The first 10 rows are patterns. Each new row is the sum of 3 different patterns, raised or lowered, with some noise. Before adding, each is slid sideways (what falls off one end comes back at the other) and multiplied by a number that may be negative. Names go in the order of the patterns.
In the rows, 128 means zero.
Known rows, each followed by the names of its patterns:
[114 124 146 135 105 121 155 121 150 108 140 117 126 114 107 126 100 117
 126 117 149 133 154 133 143 139 110 127 103 128 112 157 150 145 114 104
 132 100 136 135 158 150 124]
Y
[148 134 101 137 128 154 135 100 136 147 155 155 130 147 116 142 150 120
 153 104 112 116 150 101 119 109 136 148 132 149 106 106 125 145 125 129
 112 128 135 106 118 150 125]
H
[139 146 108 112 101 137 117 132 130 127 133 126 103 108  99 137 149 155
 120 139 132 143 122 134 136 109 146 105 129 151 108 115 106 155 125 113
 136 105 155 108 116 140 122]
X
[145 139 109 100 124 136 146 112 103 139 131 125 103 139 143 157 120 132
 155 156 125 115 101 128  98 129 124 151  98  98 128 144 129 131 126 104
 148 134 147 145 104 117 112]
B
[157 146 128 132 157 115 129 155 151 106 152 124 106 119 151 146 109 119
 100 155 119 151 124 110 127 116 138 119 115 135 131 144 155 152 157 113
 113 155 127 139 143 121 152]
Z
[106 131 112 137 157 115 100 120 111 105 108 116 140 125 109 120 104 130
 128 140 130 110 139 115 158 154 150 105 135 141 121 100 149 158 124 141
 135 128 136 150 141 154 108]
C
[145 136 110 158 144 126 136 128 111 102 108 151 111 124 157 106 101 121
 127 114 147 122 149 115 112 155 115 107 144 104 148 137 155 137 140 140
 128 103 112 123 135 131 135]
K
[106 135 123 147 141 136 116 137 101 128 144 149 143 148 129 119 143 101
 116 103 133 152 107 121 100 138 129 136 148 137 104 157 146 114 143 114
 127 129  99 121 145 146 124]
L
[124 106 128 143 105 104 147 102 108 102 108 131 153 146 125 148 132 134
 139 101 132 132 143 148 104 133 154 135 100 129 132 138 122 135 131 156
  99 138 130 111 114 100 100]
S
[154 127 114 112 128 106 141 109 125 146 105 124 127 136 152 103 118 106
 128 136 105 144 117 152 142  98 115 135  98 127  99 110 136 105 153 128
 140 133 132 107 137 145  99]
A

New rows. What belongs after each?
[131 122  96 125 129 176 175 164 137 198 169 201 127 144 159 129 192 135
 162 143 185 143 181 144 137 173 146 141 183 132 171 178 122 137 117 130
 158 122 154 134 122 113 158]
Y H S
[163 131  99 138 102  78 129 103 100  90  85 103 127 107 106 128  82 128
 115 115  97 124 130  93 117 140 141 153  67  81 165 109 119  87  95 150
 162 132 136 102 164  87 102]
Z L A
[130 160 131 100 138 103 147 164 137 141 116 175 137 102 151 119 167 165
 180 184 131 129 143 166 149 150 130 140 154 128 146 116 170 143 124 197
 167 150 114 119 115 136 192]
Y X Z
[ 86 121 140 121 101  69 150  72  49  83 102 155 141 155 142 114 102  71
 121 133 111  89 106 131 132 116  78 115 121  83 148 121 122  87  86 170
 130 114 137  54  97 108  94]
Y B K
[169 135 153 164 155 167 179 163 132 125 156 186 153 160 136 161 126 166
 152 136 167 133 153 125 180 158 111 138 172 119 124 165 164 134 161 162
 156 144  99 165 166 171 176]
Y Z C
[118  64 124 115 153 121 128  92  99  75 142 129 142 140 105  87 126 118
 149 159 131 167 143 118 101 108 163 135 138 131  95  93 118 103 146  82
  77 130 120 115 128 117 159]
C K L
[128 161 147 146 187 117 159 106 153 207 122 169 106 165 160 118 150 114
 141 118  85 152 158 111 154 129 120 177 113 130 130 139 152 113 161 174
 151  87 175 128 121 162 165]
Y Z A
[189 195 114 137 151 145 166 179 160 159 154 189 141 121 129 168 131 119
 123 159 138 147 204 125 141 157 128 183 198 184 133 154 168 165 144 134
 204 147 169 172 165 151 199]
X C K
[152 117 137 149 125  90  69  76 125 116 166 112 101  74 141 142 116 126
 130  82 133 136 145 144  88 130 121  64 112 144 115 154 119 158  99 120
 176 101  87 162  93 115 158]
Z K L
[101 114 109 144  65 101 105  94 109 114  98 119  87 117  99 105  99 103
  61 105  99 128 111 126 111  76  41  85  69 106  87 118 110  87 110  97
 156 114 101 100 102 108  51]
X C K
[ 80 115  89 113 144 108 130  81  59 129 132 106  92  89 104  90  34 124
  93 133  91 113  98  89 144 108 131 101 107  71  73  95 114 128 106 105
 107  97 110 110  99  92 122]
Y C L
[160 148 175  94 137 163  81 147 113 142 198 128 215 167 153 121 168 169
 156 156 124 175 159 164  97 129  90 155 176 183 179 125 141 184 186 189
 130 108 163 156 151 150 155]
X B A
[140 155 138 163 108 166 176 176 184 120 149 117 138 121 116 102 137 102
 138 188  83 158 140 121 165 144 119 116 143 135 124 172 123 124 108 175
 131 152 152 160 143 130 162]
X Z A
[151 120 102 162  64  43 111 131  67 140  98 141 107  63  97  86  77 111
  75  96 105 149 125 113  77  87 109  98  93 101 140  95 122 114  80 138
  94  64 124 107  61  79  77]
H K S
[ 89 106 129 100 146  82  86 134 179 132  79  98 112 111  81  92 111 115
  93 139  72 148  94  84  46 113 126  95 132 157 113 105  86 113 142  78
  89 139  64  96 133  93 127]
B K A
[ 93  67  61 146  95 115  89  88 139 132 140  80 135 132 133  97  82 132
  77 107 101  92 104 126  60 154  97  91 154 113  88 122  96 125 112 104
 136  83  71 188  99 120 124]
H Z S
[ 57 164  98  86 110 125 115 104 129  91 110 103 113  83  84  71 128 126
 120 133 105  82 150 128 113 113 117 124  87  81 113 102 128 146  72  66
  78 103  92 121 100  87  80]
H C K
[148  90  86 123  78 119 106 103 148 129 117 139  71 131 131 133 145  83
 151 121 113 130 189 107 142 145 140  84 154 185 144 160 125 121 119 170
 178 172 140 104 137 144 111]
Z C L
[119 152 134 146 118 107 167 102 143 155 156 128  93 140 128 128 132 122
 142 119 130 177 139 148 156 109 142 146 143 147 107 181 132 162 133 166
 115 132 175 125 170 138 125]
B C A
[ 91  93  80 133 139 155  72  83  99  94  81 119 124 103 142 122 108 120
 124 156 133 112  96 131  81  91 108 112  36  89 100  93  74  75 118 138
  97  88  70  96 135 118 125]
B C L
[202 177 122 170 127 155 177  98 137 136 129 146 118 180 140 135 170 170
 126 153  90 139 168 160 156 147 180 127 127  83 157 105 135 162 139 138
 134 171 181 175 148 143 132]
B Z L
[118 116  81  80  73  96 150 123 143 125 120 109  96 104 142 147 114 176
 100 131 115  96  94 113 141 132 111 132 132 125 114 113 127 112 126  79
 108 115  98 159 133 100  89]
Y H S
[142 144 138 137 161 133 161 119 111 159 153 148  88 165 156 131 126 166
 111 122 206 160 122 104 161 160 210 145 152 169 169 154 165 124 142 187
 167 164 105 138 178 131  89]
H Z S
[150 112 167 116 148 124 127 145 158 162 106 142 177 154 135 130 107 157
 119 181 133 124 159 108 188 146 146 178 130 129 104 122 131 102 171 146
 175 133 177 111 158 123 146]
Y X L
[151 108  98 167  76 152 134 151 189 114 135 142 141 130 104 135  98 106
 113 132 155 128 156 114 103  77  62  87 144 110 152 173 126  94  98 108
 116 139 100 115 137 142 122]
Y L S
[113 126 157 138 130  82 101 127  80  86 131 135 151 117 113 115 122 111
  82 118 123 167  64 154 121  72  69 134 172  88  73  83 109 128 130  77
  98  88  95 151  88  91  78]
X B Z
[152 192 152 151 169 115 152 156 175 177 162 114 110 144 147 171 168 155
 120 153 166 105 137 110 150 137 104 137 161 175 150 138 152 123 161 143
 189 139 159 111 147 169 170]
C K L
[144 173 111 127  70 128 149  88  76 120 146 102 123  87 109 106 105 126
  92 132  52  94 141 146 143 130 114 118 154  84  85  87 120 127  66 100
 105 132  81  82 136 107 113]
Y B L
[155 137 140 183 114 174 174 187 160 142 127 179 197  98 178 137 145 157
 155 122 170  93 161 158 129 130 118 143 154 133 155 159 116 163 159 165
 124 138 150 116 187 192 126]
H S A
[114 123 138 120 111 103 109 158 112 104 113 111 157  97 158 124 138 156
 114 133 101  89 130  65 121 127  79  87  97 126 112 137  94 137  84  90
 101 130 125 106 112 140 100]
Y Z K
[134  74  87  91 154 120  70  97  97 119 137 119 123 137 123  96 127 155
 141 108 104 107 109 164 133 148  82 122 173 158 140  90 123 133 161 153
 119 129  95 159 113 138 103]
H B K
[ 85  88 100 124 169 167 145 116 115 145  94  96 168 121 132  92 123 163
 100 112  90 154  95  72 138  72 137 130  79 120 117 121  99  97  96 118
 119  75 115  83 138 141 133]
H X C
[127 185 114 144 153 130 136 155  93 169 103 137 125 104 114 130 115 149
 127 154 147 186 155 141 166 147 124 121 124 131 173 187 192 129 111 182
 130 106 167 193 176 135 150]
Y K S
[123 137 144 160 153 152 172 108 135 136 126 151 117 137 157 107 119 178
 122 103 139  85 113 105 128 162 118  95 184  97  73 125 116 120 159 119
 169 143 141 158 121 112 133]
K S A
[115 137 152 144 114 112 140 166 117 174 142 147 172 114 177 165 158 167
 122 135  99 109 120 112 167 114 144 129 169  88 123 134 167 143 110 151
  98 111 124  95 118 154 102]
Y C K
[133 108 102 114  74 123  85 117 149  94 102  81  76 143  94 119 121  96
  83  89  93 134  85  74 134 134 161 109 114 122 123  79  73 115 155  92
 110  75 113 122 131  79 120]
B L S
[101 144 137 152 205 123 165 143 120 158 127 140 105 139 160 143 188 138
 107 131 178 142 146 157 175 139 119 140 157 178  97 133 113 189 185 153
 199 150 179 164 170 189 134]
B Z S
[142 117 113 143 113  97 127 132 144 113 109 162 116 116 144 120 108  87
 126 111 149 189 168 160 144 149 170 100 149 178 133 152 117 119 159 140
 113 136 136 134 147 135 171]
K S A
[118 129  86 165  97 103 129 133 151 173 126 103  79 128 156 131 121 119
 157 138  93  98 126 135 165 147 128 145 136 179 144 140 168 132 183 131
 127 187 123 116 148 169 165]
H X S
[108 111 112 138 102 115 163 116 147 128 104 130  74 118 132  93 136  91
 137  98 126 105  82 113  97  88  74 133 107 112 118 115 105 100 135  82
 105 139  98  85  91  73 165]
Y X C
[ 87 135 205 121  82 162  81 156 142 111 134 123 112 188 122 109 105 130
 136 152 117 140 127 161 129  92 120 129 184 126  94 139 154 134 120 111
 165 139 169 123 139 151 101]
X B A
[100 112 132 100 101  44 102  84 139 156 124 162  82  63  89  63 125 152
 125 106 136 148 125  79 144  81 111 136 123  88 161 106  78 108 158 125
  87  83  56 127  76 104 102]
Y X Z
[ 99  75  81  79 111 133  99 131  84 119 143  79 116 116 109  72  94 159
 109  87 112 108  56 130 149 111 105  99 148 123 125 118 126  84 121 108
 124 133 154 124 141 105 110]
H Z K
[127  97 102  99 114 150 171 141 169 102  84 110  96 127 104 107 131 166
 146 156 140 146 108 145 176 112 117 158 106  90 149 100 126  97 109 120
 124 121 188 111 107  89 104]
Z K L
[170 177 183 197 126 163 132 166 162 150 117 184 192 171 185 150 209  96
 123  97 169 165 139 144 134 184 133 133 199 177 159 132 165 218 161  98
 177 133 171 159 125 168 158]
Y B A
[107 121 135 143 104 143 157 108 148 119 173 175 166 126 204 166 178 140
 139 148 148 166 211 168 133 162 150 154 153 164 195 197 140 131 103 145
 177 144 129 112 184 171 156]
Y H S
[141 147 169  76 133 100 180 109 111 135 116 165 138  89 128 135 118 160
 131  93 120 150 102 120 156 175 151 119 105 104  75 173 168 191 131 144
 101 141  95 151 166  82 189]
X K L
[112 148  92 133  84 100  94 108  97 133  98 106 169 127  96  97  91 116
  53  74  98  98 107 107 118  53 140 119  48 130 119 117  74  69 130  96
  84 124 103 146 111 141  88]
X K A
[151 138 148 155 110 109 150 158 108 162 147  84 116 102  96 117 138 176
 141  86 114 143 111 176 158 139  93 170 136 105 138 122 160 117  94 133
 138 146 108  81  99 122 121]
K L A
[168 121 145 160 165 149 194 172 179 147 139 173 165 119 139 148 167 133
 129 124 109 181 132 173  97 117 145 148 160 120 152 172 142 108 106 156
 132 147 102 134 144 147  82]
Y X S
[126 172 152 131 114 153 161 186 134 153 171 185 132 117 104 154  98 158
 167 186  84 127 128 119 123 173 132  87 152 113 179 161 155 139  89 166
 140 108 119 145 160 159 147]
B Z K
[133 103 139 161 124 137 131 132 129 127 132 153 118  98 108 108 136 148
 130 113  99  82  79 131 116 150 108  98 135  72 126 119 121 159 118 109
 137 149 186 160  75 150 129]
H C A
[151 187 168 158 171 134 180 133 127 160 159 130 169 173 175 154 149 186
 126 139 130 143 157 192 144 132 183 142 150 138 204 118 167 154 193 122
 120 177 174 195 129 161 141]
H Z A
[174 137 161 167 155 141 138 169 187 161 177 170 147 111 118 116 130 152
 150 164 147 126 208 127 149 145  96 174 178 182 126 188 163 137 203  88
 174 174 171 178 137 133 204]
X S A
